Each cloud of rows lies close to a flat space through zero, with a little noise off it, and is much wider in some directions of that space than in others. After each cloud: how many dimensions does that space have?
In the rows, 128 means zero.

[[110 134  94  61 110  95 100 150  93  81 173 149 132 139 166  91 154 114]
 [ 95 126 135 102 128 117 137 144 150 126 124 140 117 112 118 136 146 127]
 [161 131 155 123 122 166 145 190 142 133 146  87 127  90 115 187 173  81]
 [101 134 127 108 140 118 121 113 139 120 110 132 128 142 126 106 142 126]
 [105 129 106 130 134  99 106  82 110 132 125 172 122 145 135  80  91 163]
 [129 119 124 131 116 138 126 136 116 143 140 111 133 131 119 127 126 140]
 [146 141 151 149 132 148 154 163 160 125 122 124 130 116 137 209 150 101]
 [ 67 111 154 129 136 124 148 124 152 126  75 119 106 165 103 132 144 125]
 [115 134 131 107 130 125 127 146 139 129 137 138 123 108 125 139 147 120]
 [122 144 124 127 149 107 124  92 136  93  99 146 130 155 151 104 126 116]
 [122 129 148 109 124 155 134 182 140 141 142 101 123 107 106 171 176  98]
 [150 129 136 143 124 127 144 144 131 109 129 135 124 124 146 161 124 111]
 [116 113 132 126 120 133 141 133 140 145 124 110 130 120 110 129 127 146]
 [159 119 138 145 113 139 153 153 133 118 133 106 132 118 137 163 126 117]
 [117 145 128 112 140 131 123 130 141 118 121 124 140 139 135 135 157 114]
 [128 118 130 144 132 124 136  99 130 125 102 115 129 144 123 101 109 139]
 [134 121 116 116 118 123 122 127 118 133 147 127 131 111 126 106 119 142]
 [ 90  98 167 135 132 135 169 130 164 127  68  87 105 140  88 127 142 118]
 [131 132 117 126 134 115 116 102 115 116 124 139 128 138 137  93 114 132]
 [101 122 136 161 141 125 130  95 137 154  98 149 112 144 110 125  98 154]]
	8

[[191 106 156 118 138 128 138  98  92 110 172 145 103 109 124 141 141 152]
 [140 135 120 118 129 134 132 114 109 107 144 138 117 123 135 110 127 140]
 [151 107 154 144 130 117 129 133 137 138 144 136 118 124 126 166 145 127]
 [115 136 114 111 131 140 128 118  99 100 125 128 118 131 139  94 118 140]
 [134 127 132 126 123 133 127 126 128 125 130 133 127 127 125 128 132 127]
 [ 94 153 106 120 122 134 124 124 119 112 111 118 130 132 129  94 113 130]
 [152 117 145 137 127 117 132 132 139 138 131 132 125 126 127 150 140 123]
 [153 121 130 125 124 118 134 117 117 119 139 135 115 120 131 135 133 137]
 [136 127 136 129 133 130 127 126 130 124 135 132 123 127 133 138 130 125]
 [188  81 178 168 145  99 133 144 162 161 154 149 119 118 118 226 162 117]
 [150 128 128 125 131 128 130 117 114 117 136 127 122 118 125 119 132 143]
 [128 151 107 100 129 135 128 101  85  97 142 131 116 129 133  77 112 150]
 [ 97 165  92  96 117 140 127 105 101  99 114 119 131 131 134  60 107 138]
 [110 132 127 138 121 131 125 143 151 142 114 114 136 133 131 136 128 114]
 [149 110 150 144 129 115 126 135 135 141 135 137 126 129 125 164 138 123]
 [145 117 144 134 131 121 126 128 144 139 136 126 123 128 128 154 134 129]
 [190 107 156 129 138 110 133 106 111 126 167 153 101 115 126 158 149 142]
 [176 104 145 132 133 121 135 119 120 125 153 146 108 118 130 152 141 145]
 [134 129 134 127 132 124 128 132 128 125 136 128 120 120 131 135 130 129]
 [130 125 118 123 127 124 130 127 131 125 130 129 128 129 129 127 126 129]]
	2

[[123 152 131  85 178 142  82 152 114 221 115 165 163 146 203 119 145 133]
 [123 101  85  61 106 113 141 167 167  71 168  87 165  84 186 160 100 152]
 [159 158 117 128 128 128 119 141 108 152  96 141 154 106 149 143 137 120]
 [118  70  98 110 159 113 165 131 167 106 151 115 145 117  76 149  81 113]
 [131 144  99 126 119 121 157 133 107  76 139  78 135 130  54 175 145  90]
 [146 109 152 136  92 124 107 103 105 152 100 164 138 143 234  83 148 124]
 [143 139 151 153 119 145 150 109 142  99 148  88 117  99  25 147  88 146]
 [138 145 178 104 106 164 115 104 107 159 147  94 163 145 165 113 140 136]
 [119  89 165 102 112 139 108  96 115 131 150 130 107 165 178  91 121 135]
 [139 126 120 103 132 132  98 142 119 117 134 133 123 108 157 128 115 139]
 [142  80 178 155 112 152 127  74 126 126 131 130 122 132 116  76 107 124]
 [141 150 110 134 149 105 162 128 130 218  83 155 187 141 154 146 138  96]
 [131 166 115 128 127 168  87 183 121  62 120  98 148  93 143 121 196 132]
 [150 213 118 152 178 142 109 160  99 178  89 140 147 111  63 160 161 116]
 [112  93 128 113 154 132 123 122 126 116 147 129 121 145 113 112 120 111]
 [129  60 105 117 109  98 167  97 125  95 136 128 137 151 145 124 113  84]
 [135 127 118  96 108 109 148 119 123 108 162  90 125 129  93 168  91 129]
 [109 108 110 144 138 108 137 129 131 103 126 143  93 138  99 124 129 120]
 [107  81 130 188 106 111 171  96 154  82 122 138  95 150  89 104 127 118]
 [128 110 131 114 125 123 118 118 112 114 147 130 106 135 125 125 115 129]]
	9

[[ 88 118 130  99 134 127 167 117 119 130 141 114 140 102 144 144 139  94]
 [ 72  95 116  99 137  89 127 102  97 145 149  94 112 107 127 132 158 123]
 [219 166 134 183 116 139  66 142 144 111  93 162  99 179 111 104 100 187]
 [136 165 147 145 103 152 153 176 137  93 108 147  96 158  91 115  96 126]
 [128  93  91 102 156  75  98  30 124 157 159  79 146  85 193 129 190 158]
 [139 136 121 131 127 124 128 117 121 144 123 120 132 137 136 126 130 136]
 [ 66  85 118  95 136 113 144 127 129 143 160 105 154  92 126 133 153  96]
 [103 122 133 114 129 138 150 141 123 138 131 129 146 119 127 143 125  99]
 [163 135 127 148 126 108  66 126 137 118 112 140  99 147 112 120 134 169]
 [115 115 132 119 132 150 143 149 146 137 136 140 172 112 129 140 123  96]
 [216 152 111 164 124 146  93 119 176 143 115 141 175 151 149 103 122 168]
 [ 56 101 139 100 139 105 148 120  70 128 141 113  85 110 119 151 136 102]
 [105  60  92 116 141 115 104 119 152 182 174  97 203  97 134 104 160 127]
 [135 124 143 154 121 147 107 178 116 127 116 155 110 156  84 120  97 131]
 [116 120 127 125 127 122 127 132 134 120 135 123 124 122 119 122 134 128]
 [119 116 115 114 138 100 130  75 117 114 147 102 104 102 158 123 156 145]
 [ 36 100 136  73 138 112 163 136 113 138 141 112 142  89 122 170 152  67]
 [165 154 137 150 124 137 113 134 125 120 106 147 110 154 123 126 110 146]
 [ 87 110 149 108 140 129 118 153 109 134 120 149 128 116 110 170 125  91]
 [ 84 103 122 101 141  99 128  99  99 142 140 105 118 106 140 147 153 116]]
	7

[[122 117 140 108 135 133 110 132 131 122 128 144 108 135 115 139 135 126]
 [124 122 118 127 152 146 137 102 126 111 120 116 129 126 123 132 121 128]
 [141 137 140 144 116 138 140 126 133 139 128 121 133 127 140 127 116 130]
 [118  75 123  86 235 160 119  94 155  91 141 156 117 120  96 164 154 190]
 [140 148 173 133  62 104 136 154 129 170 132 109 127 125 151 118 133 115]
 [131 124  85 125 164 150  99 141 110  62 107 141 146  97 129 129 105 131]
 [132 134 109 139 132 126 130 134 122 120 128 129 144 115 137 121 122 132]
 [186 120 185 126 118 132 130 155 148 117 130  91 133  77 164 145 148 160]
 [136 125 153 120 107 127 119 149 133 138 113 130 127 134 126 130 123 134]
 [158 127 156 136 126 149 133 136 139 120 117 114 137 108 145 137 116 147]
 [ 97 116  98 116 154 129 140  87 116 116 123 115 120 147 103 126 136 112]
 [178 131 196 131  66 107 133 167 139 149 117  82 127 107 155 131 146 132]
 [148 103 105 115 185 138 106 140 131  69 123 135 142  92 127 143 139 163]
 [ 98 147 111 129 104 119 145 105 107 137 126 105 131 132 132 108 120  91]
 [113 145 112 129 109 136 114 145 110 119 108 141 144 123 133 113  94 114]
 [148 120 156 121 110 118 120 145 134 131 125 118 117 126 129 136 145 130]
 [133 132 151 129 121 132 126 136 142 152 142 148 118 135 130 135 126 137]
 [ 76 114  74  86 177 130  90 121 105  79 128 167 120 122 101 129 131 116]
 [163 120 137 134 132 143 117 149 130  98 106 116 140 107 137 136 118 144]
 [116 136 123 114 103 117  99 161 115 122 117 149 132 124 128 120 117 117]]
	8

[[109  96 110 156 165  91 125 143 148 159 142 143  63 113 138 135 104 144]
 [153 134 107 141 104 119 146 159 142 160 136 152  82 125 135  88 110 127]
 [ 94 145 136 141 114 151 126 152 136 153 139 116 128 124 142 138 107 131]
 [153 111 141 127 101 130 148 124 129  83 138 120 133 147 138 134 123 136]
 [166 125 111 114 106 132 124 122 120 105 116 137 142 144 122 116 143 119]
 [134 152 118 147 106 134 126 155 140 124 125 116 115 112 126  88  99 122]
 [115 139 141 166 117 120  94 140 134 133 145 139 109 111 135 131 101 136]
 [133 150 133 147 123 118 121 147 142 110  96 134 107 102 132 113  94 113]
 [140 150 147 143  96 132  72 146 113  72  88 143 160 139 139 128 108 121]
 [141 121 105 127  80 136 143 139 105 117 123 118 174 139 115  81 107  99]
 [107 150 146 110 109 150 134 138 128 140 144 144 129 134 134 108 109 102]
 [131  90 110 103 129 138 134 132 129 143 124 131 137 170 135 153 164 150]
 [171 152 120 124 125 118 160 119 119 135 120 147 123 135 121  90 143  93]
 [105 125 127 124 159 100 116 142 121 157 104 142 125 112 114  85 126 132]
 [103 135 102 157 162 104 108 164 140 163 110 130  98 113 122  85 104 123]
 [ 93 144 153 131 128 144 124 143 127 146 137 130 124 132 154 159 108 131]
 [124 144 127 150  94 136 140 153 139 161 128 137 116 110 128 102 105 113]
 [140 150 113 136 129 129 107 129 133 148 134 140 111 116 118 111 136 126]
 [124 133 130 138 117 136 117 128 124 124 128 134 141 140 129 135 127 108]
 [ 99 119 144 120 209  79 137 106 140 151 113 143  99  94  98  92 148 125]]
	13

[[137 152 119 109 117 131 135  67 103  75 134 128 131 163 133 118 158 150]
 [139  92 147 101  80 115 117  73 116 151 137  75 190 123 144 129 146 124]
 [131 171 172  82 123 119  95 102 119 104  98 132 144 164 116 113 109 128]
 [164  78 117  98 138 133 122  65 100 107 132 102 140 150 119 130 182 154]
 [129 111 143  92 106 184 138  94 102 128 114 161 107 158 110 128 138  91]
 [104 159 114 131 178 108 105 204 154 174  92 138 161 103 131 133  91 138]
 [102 133  96 123 159 114 108 117 161 140 116 127 127 109 139 105 121 129]
 [115 112 107 163 144 161 160  91 124  68 146 130  85 107 119 171 141 145]
 [133 132 121 158  69 160 151 165 150  94 146 111  86 137 114 133 109 119]
 [131 138 141 102 160 124 131 154  97 141 137 155  95 143 148 124 113 127]
 [131 104 128 103 148 147 108  79  89 119 175 113 102 108 152 158 140 120]
 [146  72 165 114  95 115 165 144 115 170 121  74 119 120 144 133 149 127]
 [124  91 149 132  91 127 127 195 158 186  92 168 135  99 111 106 110  81]
 [134 127 126 126 151 145 154 138 132 122 116 150 126 124 151 116 105 115]
 [173 124 106 124 185 117  66 105 129  95 105 133 178  91 111 136 181 145]
 [ 98 128 150 109 135 117 159 117 118 160 108 130  76 146 128 119 133 127]
 [124 124 118 116  88 154 159 150 138  93 126 134  80 145 129 117 112 124]
 [132 153 124 106 152 125  71 126 141 147 129 111 116 119 130 112 130 109]
 [146 126 126 138 141 123 116 133 129 141 171  98 121 148 141 119 112 125]
 [112  86 130 135 151 114  88  94 140 170 172  82 128 112 126 148 109 121]]
	14

[[170 233  96 177 100 167 123 121  70 114 176 124 102  93 117 130  84 118]
 [ 86 105 160  92 111 121 122 164 181 122 142 177 137 152 156  80 118 103]
 [178 125 119 134 126 147 130 180 106 100 125 166 135 117 173 121 120 108]
 [108 187 142 163  78 157 134 129  68 143 156 154 102 122 125 101  93 109]
 [185 157 184 117 161 128  66 119 106 124 130 103 106 167 159 139 154 145]
 [ 95 149 147 107  99 111 122  97 183 126 130 112 149 137 126 111 121 140]
 [ 72  67 151  97 143 106 127 182 170 140 134 174 120 150 136  91 120  96]
 [140 141  65 118  93 132 161 151 227  76 160 176 201  96 170  98  85  98]
 [119 150  88 126 123 113 146  99 185 117 145 105 157  99 103 142 114 134]
 [220 150 162 103 170 115  79  90 140 102 101  78 162 168 181 159 177 162]
 [ 90 135 172 147  95 141 123 123  39 166 102 120  78 120  88 124 131 136]
 [177 159  81 168 154 139 131 111  76 123 137  80 105  91  86 174 127 151]
 [104 104  97 110 134 117 142 177 187 111 138 159 139 106 136 105 106 102]
 [155  96 115 116 170 101 129  67 166 134 109  79 175 157 136 169 173 161]
 [162 159 112 113 179 115  99 152 193 101 196 136 125 140 150 120  95  99]
 [121  43 172  55 146  85 101 151 219 109  62 131 172 155 161 115 180 141]
 [161  86 100 129 187 116 132 119 123 132 122  97 128 132 118 168 157 141]
 [140  63 105  97 180  97 126 153 194 111  96 109 144 110 118 154 156 137]
 [138 174 110 178 104 174 165 137  68 137 186 188 126 146 158 103  88  89]
 [148 204 173 162 101 152  94  92  23 154 129 104  74 131 108 137 128 148]]
	7

[[131 115 139 146 132 157 107 138  97 135 117 111 121 111 104 146 121 108]
 [114  88 133 130 138  85 135 109 140  96  98 123 151 113 128  97  95 134]
 [156 129 132 107 118 109 110 105 151 134 148 149 131 116 123  92 134 107]
 [149 150  59  97 125 163 151 163 191 156 124 139 149 182 147 125 178 141]
 [102  99 142 114 159 169  68 173 124 138 103  95 107  98  64 130 138 115]
 [127 130 120 152 106 136 132 118 116 131 112 122 118 141 160 168 135 140]
 [115 141 129 133 126  96 175  90 128 101 140 163 144 127 148  85 110 141]
 [ 72 195 106 138 118 182 151 192 129 153 166 149  81 177 150 223 191 171]
 [123 111 127 149 122 146 110 105 111 126  99 122 122 112 129 127 127 123]
 [148 139 173 190 101 183 106  68  19 142 120 110  92  96 140 162 112 106]
 [133 127 121 129 137 169 113 150 118 142 129 124 127 121  94 123 136 107]
 [ 80 119 126 103 164 159 110 182 150 126 134 140 123 110  58 101 144 122]
 [ 82 137 133 101 131 131  89 162 167 142 132 124  80 134 130 166 173 162]
 [177 106  74 120 117 115 143 125 174 122 122 166 195 133 113  76 126  79]
 [147  87 130  95 147  73 121  97 168 105 102 119 163 111 120  50  98 123]
 [142 121 139  84 138  67 122 107 176 116 141 132 138 122 131  75 116 137]
 [136 141 137 135 124 150 136  82  98 129 117 125 119 125 145  99 120 141]
 [178  87 132 166 121 131 129  89  80 117  97 114 171 100 114  96  78  76]
 [148 124 118 129 136 120 146 141 130 129 120 106 150 144 135 133 112 126]
 [160  76 100 136 129  61 160 130 153  96  96 117 199 138 139 115  81 109]]
	8
